There are 4 ways to turn a row about zero (a turn may also mirror it). The second row of each pair is the first, turned, with some noise. The first 36 pairs use one turn. New pairs use 3 turns, one after the other, and a turn may come again.
Known pairs, each followed by its turns in order:
[0.62 0.46 0.77 5.12 -0.43 1.21 -1.58 -3.43]
[3.49 -1.63 1.79 -2.12 -1.66 0.49 3.86 -0.20] : Q_496

[-1.17 1.11 1.26 -1.46 1.40 -1.42 2.37 0.44]
[-1.96 -1.42 -2.40 0.37 -0.22 1.63 -1.51 -0.15] : Q_496

[-2.10 -2.71 -0.33 -1.19 -3.56 1.41 -0.02 0.86]
[-1.35 1.45 1.61 -1.22 1.47 -0.14 -3.25 -2.57] : Q_527

[-0.44 2.49 1.92 -3.58 1.19 2.47 4.76 -3.57]
[-1.47 -5.94 -3.18 -0.21 3.64 0.54 -0.60 1.57] : Q_496

[1.14 1.21 -0.40 -2.32 1.96 2.75 -0.73 3.41]
[2.72 -3.65 1.50 -0.93 -1.56 -1.53 1.53 -1.50] : Q_25

[-0.53 -0.71 0.17 5.21 4.63 -0.24 1.49 -0.88]
[-1.05 -0.42 -2.05 -0.36 4.51 3.88 2.93 -2.06] : Q_25

[1.36 1.51 2.69 2.14 -1.76 -2.86 -0.72 -1.88]
[-2.41 0.98 -2.95 -1.63 0.78 0.44 -3.43 0.55] : Q_25

[1.75 -2.73 -2.12 2.31 3.07 0.78 5.94 -1.56]
[1.01 4.25 -1.22 -1.44 1.83 2.16 5.60 -2.55] : Q_25

[-0.64 -2.00 -1.47 -1.07 -2.69 0.83 -1.31 -2.17]
[-0.20 -1.42 -0.10 0.47 1.12 -0.47 -3.02 -3.18] : Q_527

[0.23 0.18 1.60 -0.24 -2.72 -3.70 1.10 -4.51]
[1.83 0.41 -2.71 0.93 -3.17 -3.78 -1.56 -2.61] : Q_527

[4.71 0.30 -1.10 0.38 -1.56 -1.21 3.55 1.39]
[1.49 3.04 0.83 4.64 -0.95 0.34 -1.09 2.29] : Q_527

[3.92 0.08 -0.05 0.71 1.87 0.36 0.73 -1.00]
[-2.14 1.45 -2.18 -0.38 0.71 -1.12 -2.23 -0.84] : Q_590

[2.01 -2.57 3.46 0.37 -2.55 -1.09 -0.73 0.37]
[-0.50 2.32 1.16 -3.75 -0.28 0.83 0.04 3.06] : Q_496

[-2.05 1.62 -3.62 0.40 2.94 0.21 -0.22 1.91]
[1.24 -1.96 0.86 2.75 2.78 -1.69 1.90 -2.23] : Q_25

[3.54 -2.68 1.02 -0.66 -2.31 3.88 0.13 0.96]
[-3.41 2.99 0.26 4.00 1.24 -1.23 0.47 1.51] : Q_590

[-4.43 -0.79 0.44 -0.25 -2.76 1.36 2.01 0.43]
[-0.04 3.19 0.26 -3.44 0.92 0.37 -1.39 -3.05] : Q_527

[1.62 -1.26 -1.39 3.26 2.52 0.90 -0.81 -0.85]
[0.28 -1.86 -2.38 0.86 2.54 0.80 0.10 2.79] : Q_527

[4.11 -2.72 0.03 1.35 -0.74 -0.65 3.17 0.79]
[0.41 2.70 -3.61 -2.60 -1.46 0.06 2.80 0.32] : Q_25

[0.20 -1.98 -0.48 1.91 2.09 -0.89 0.19 0.64]
[-0.42 2.19 -0.26 -1.04 -0.62 1.95 -0.55 -1.64] : Q_590

[1.31 1.24 -1.18 -0.73 1.32 -3.70 -4.78 0.23]
[1.15 4.61 -0.19 1.95 0.57 3.34 1.79 -1.76] : Q_496

[2.74 -0.94 -2.51 -2.20 -0.45 -1.45 -1.31 0.43]
[0.83 0.71 -1.60 1.58 -3.24 -1.87 0.03 -1.51] : Q_25

[2.21 0.77 -0.77 0.39 0.10 2.47 -2.02 0.85]
[-0.47 0.94 1.07 0.05 1.33 -1.94 2.94 -0.75] : Q_496

[2.20 0.72 -5.12 0.12 -3.14 0.53 -1.34 -0.50]
[2.14 -1.86 1.05 3.04 -0.14 3.42 -3.99 -0.79] : Q_527

[0.17 -0.01 3.18 -0.78 1.65 -4.24 -0.32 0.53]
[-4.98 -1.45 -1.44 -0.97 -0.71 -0.13 -0.03 -0.89] : Q_25

[1.63 0.91 2.32 2.94 -1.07 -0.89 -0.04 -0.11]
[1.41 0.81 -0.89 2.09 -0.92 0.00 -3.26 0.09] : Q_590

[-1.24 -0.44 0.21 1.74 -1.47 0.56 -1.31 -1.61]
[-0.69 -0.96 -2.11 -1.08 -0.19 0.42 -1.82 -0.94] : Q_527

[3.53 2.91 -1.55 1.41 0.40 -1.71 0.15 -1.45]
[-0.25 -1.21 -2.24 0.00 -0.13 -2.63 -2.84 -2.76] : Q_590

[1.09 -1.21 2.95 0.61 -0.09 2.08 2.57 0.26]
[-2.23 -2.06 0.26 -3.35 -0.10 -1.10 0.08 1.23] : Q_496

[0.38 1.94 -0.32 1.06 3.94 3.98 -1.58 -1.47]
[-0.58 2.95 -0.95 -3.86 -1.38 -3.38 -0.41 1.88] : Q_590

[-0.67 -2.64 -0.58 -2.27 0.74 -3.63 -2.85 0.46]
[-0.07 3.63 1.85 1.38 0.53 3.33 -2.39 -0.33] : Q_496

[0.45 0.60 0.57 0.33 -1.27 -0.39 -1.51 0.46]
[0.09 -0.89 -0.91 -0.22 -0.52 -0.36 -1.46 0.97] : Q_25

[0.69 1.99 1.37 0.52 -1.95 -0.63 -2.18 2.55]
[0.14 -1.31 0.79 2.51 -3.33 -0.38 -1.23 0.76] : Q_590

[-0.59 -1.63 -0.96 2.80 -1.42 -1.41 1.02 -1.86]
[3.62 -0.66 0.69 -1.58 -1.90 0.12 -1.34 -0.07] : Q_496

[-3.01 2.16 1.64 -1.96 0.74 3.77 -1.14 -0.24]
[0.78 -0.36 1.44 -2.07 -0.54 -1.74 1.58 4.66] : Q_590

[-5.58 1.77 4.41 2.02 -1.18 0.05 -2.84 0.95]
[5.34 -0.41 1.56 0.24 -4.01 1.77 0.21 4.43] : Q_590

[-0.67 0.66 -0.92 1.98 -5.17 1.43 0.55 1.17]
[-0.41 2.69 -0.55 -0.45 -0.95 3.07 -4.15 -1.22] : Q_527

New pairs. What belongs after each?
[-1.67 -0.02 -0.28 0.18 0.57 3.00 0.71 -0.94]
[-2.71 -0.48 1.16 -0.08 -1.25 0.04 0.09 -1.77] : Q_496 Q_496 Q_527

[-1.83 -1.93 -0.43 -0.60 0.85 2.05 0.32 2.47]
[-1.45 0.32 3.77 -0.50 0.75 0.09 0.46 -0.58] : Q_527 Q_590 Q_527

[-0.49 3.79 3.53 1.42 -0.92 -0.65 2.58 -1.50]
[1.61 -2.37 0.92 1.19 -4.58 -0.77 1.46 2.66] : Q_527 Q_25 Q_527

[-2.96 2.86 2.50 0.83 0.60 2.69 -0.46 4.18]
[1.02 -2.53 -0.51 -0.70 -0.92 -3.78 -4.01 3.02] : Q_25 Q_25 Q_496

[-2.60 0.16 -4.52 -1.37 1.06 -0.30 -0.19 5.44]
[-1.77 -1.38 5.76 1.03 2.01 -0.61 3.80 1.34] : Q_527 Q_496 Q_25

[5.80 0.44 1.81 1.24 -0.50 -2.78 1.33 6.92]
[5.66 3.02 -3.53 -1.33 -5.92 0.78 -1.75 1.49] : Q_25 Q_25 Q_527

[-2.07 -1.13 -1.13 0.80 -3.40 -1.19 1.25 -1.44]
[-1.13 0.31 -1.77 -0.28 2.48 -1.26 -3.49 0.15] : Q_527 Q_527 Q_527

[1.50 -1.38 1.10 0.77 -0.05 0.45 1.26 -0.67]
[-0.27 0.83 -1.22 -1.52 0.58 1.41 0.38 0.81] : Q_25 Q_25 Q_496

[1.04 0.30 -2.03 1.00 1.87 -2.16 1.25 -0.09]
[-0.36 -1.35 -0.20 -1.60 1.07 0.56 -0.13 -3.10] : Q_496 Q_590 Q_590

[-3.23 0.82 -2.49 -0.36 -6.44 5.91 -3.80 3.09]
[-3.51 0.82 -2.90 8.04 0.49 0.23 -5.15 -2.40] : Q_590 Q_25 Q_496

[0.45 -0.82 -1.07 2.17 -4.49 -3.47 -0.66 0.05]
[3.48 -0.32 -2.10 4.25 1.21 -0.42 1.07 -1.29] : Q_590 Q_527 Q_25

[-0.96 2.25 1.92 -0.22 -3.85 -0.70 4.05 -1.70]
[2.13 -1.67 1.64 -0.22 -1.50 -4.44 3.25 0.44] : Q_590 Q_590 Q_590

[0.11 -0.24 -1.56 -0.44 2.12 2.34 -2.59 -3.38]
[-0.93 0.76 3.60 0.62 -3.36 1.09 1.28 0.98] : Q_496 Q_496 Q_25

[2.32 1.49 -0.47 3.05 0.00 0.20 -0.10 1.88]
[2.45 2.04 0.12 -2.31 0.24 -2.10 -0.86 -0.94] : Q_590 Q_590 Q_496

[-0.71 0.71 -1.86 -4.23 -1.73 -1.60 1.18 -2.13]
[0.28 2.83 1.63 2.00 1.21 3.86 -1.73 0.19] : Q_25 Q_496 Q_527

[-1.93 1.78 1.99 0.80 0.95 0.92 2.22 1.22]
[-0.01 -1.56 2.65 1.81 0.80 2.12 -0.01 1.48] : Q_25 Q_496 Q_25

[-0.09 1.20 -2.05 -4.96 -0.34 0.69 -1.69 3.81]
[0.17 -1.66 3.29 -0.33 -1.86 -1.77 3.77 3.76] : Q_527 Q_496 Q_25

[0.53 1.39 1.09 2.74 -1.76 2.37 -1.89 -0.90]
[3.11 -2.37 2.77 0.56 0.45 0.15 1.55 -0.39] : Q_25 Q_590 Q_590

[1.90 -0.51 0.29 1.98 -1.31 -2.88 3.20 -0.92]
[-0.51 -0.58 -1.88 1.46 -3.32 -0.57 -3.37 -0.18] : Q_496 Q_25 Q_527

[-0.04 -0.90 2.03 -2.55 -1.63 -0.22 1.76 1.18]
[1.30 -2.35 -0.58 1.97 1.07 -2.01 -0.28 0.83] : Q_25 Q_496 Q_25

[0.54 -1.79 -1.62 -2.86 1.63 0.55 2.55 0.30]
[-1.83 -3.17 0.65 -1.54 -0.84 1.37 -0.18 2.10] : Q_590 Q_25 Q_496

[0.72 2.22 0.21 -1.82 1.27 -0.52 -0.99 0.23]
[-0.33 -2.67 -0.05 -1.28 -0.48 -1.50 -0.84 0.23] : Q_590 Q_590 Q_496

[3.29 -0.31 2.51 -0.07 -3.35 -0.14 5.86 1.48]
[-2.81 1.02 1.86 2.46 0.46 -2.25 -6.47 -1.26] : Q_590 Q_527 Q_496

[0.37 1.78 2.29 2.69 2.04 2.04 1.58 -0.36]
[1.03 0.31 1.01 -1.30 4.61 -1.08 0.32 -1.10] : Q_590 Q_496 Q_25

[-1.24 -1.15 3.33 0.59 1.55 -0.45 0.03 -0.60]
[-0.27 0.97 -1.79 -2.58 1.69 1.54 1.09 0.69] : Q_527 Q_527 Q_496

[2.08 2.84 -0.96 -0.71 0.64 -4.19 -0.27 1.64]
[-0.33 0.27 -4.61 -1.14 -1.08 -1.15 -2.85 -0.21] : Q_496 Q_25 Q_590

[-0.52 1.95 -2.24 0.17 -0.10 -3.05 -4.84 -0.35]
[0.23 2.35 3.29 0.38 -0.36 -4.77 0.20 -1.81] : Q_496 Q_527 Q_590

[-6.13 0.71 -0.90 1.95 -0.37 1.79 0.38 4.01]
[-0.77 -1.18 0.35 -2.65 -1.14 -0.68 -1.06 -7.17] : Q_25 Q_496 Q_527

[-0.64 1.30 5.29 -4.39 2.17 -3.05 0.84 2.57]
[-5.16 -3.06 3.03 2.21 0.71 -4.55 -0.04 0.39] : Q_527 Q_25 Q_25

[-0.18 1.81 -0.05 -0.35 -2.95 0.50 0.84 0.84]
[-0.22 0.45 2.39 -1.16 0.44 -0.65 2.12 -0.73] : Q_590 Q_25 Q_590

[1.16 3.28 -3.36 2.00 -1.71 -1.12 0.59 -2.74]
[-0.06 2.88 0.09 3.71 -2.69 -2.38 -1.53 0.05] : Q_25 Q_590 Q_25

[1.86 3.30 -1.77 1.67 -1.98 2.08 -2.41 -0.48]
[0.65 -3.72 -0.72 -3.28 2.10 -1.07 0.30 -1.49] : Q_496 Q_25 Q_590

[1.93 2.90 -1.46 -0.83 -0.35 -1.01 -0.95 -2.72]
[-0.59 2.25 -1.65 2.92 1.07 1.66 1.94 1.32] : Q_25 Q_496 Q_527

[0.59 -2.03 -0.98 -0.40 1.12 4.38 1.17 -0.37]
[0.35 2.49 0.70 -3.86 -1.02 -2.49 0.28 0.25] : Q_590 Q_527 Q_25

[1.86 -2.87 -0.10 -4.24 2.88 0.76 1.62 0.29]
[-3.26 -4.16 1.50 2.46 0.29 2.18 0.82 -1.11] : Q_527 Q_590 Q_527

[-2.99 -0.75 5.83 -0.92 2.32 1.61 0.05 -0.81]
[-1.69 0.74 3.25 3.14 1.06 2.80 -1.01 4.53] : Q_25 Q_25 Q_590

[1.77 -1.07 -5.29 -0.09 2.10 -2.76 3.29 2.77]
[1.61 0.35 2.54 1.21 5.10 -0.90 -4.60 -0.78] : Q_527 Q_25 Q_496

[-2.91 -1.75 3.13 2.51 -1.15 0.62 1.18 5.65]
[-2.46 0.06 -2.96 0.63 -2.08 -1.66 -5.91 1.38] : Q_590 Q_496 Q_496

[-0.66 0.02 0.28 -1.78 1.46 -1.80 -3.19 0.51]
[0.12 -0.99 -1.21 -2.63 -2.40 -0.52 -1.31 1.61] : Q_25 Q_496 Q_25

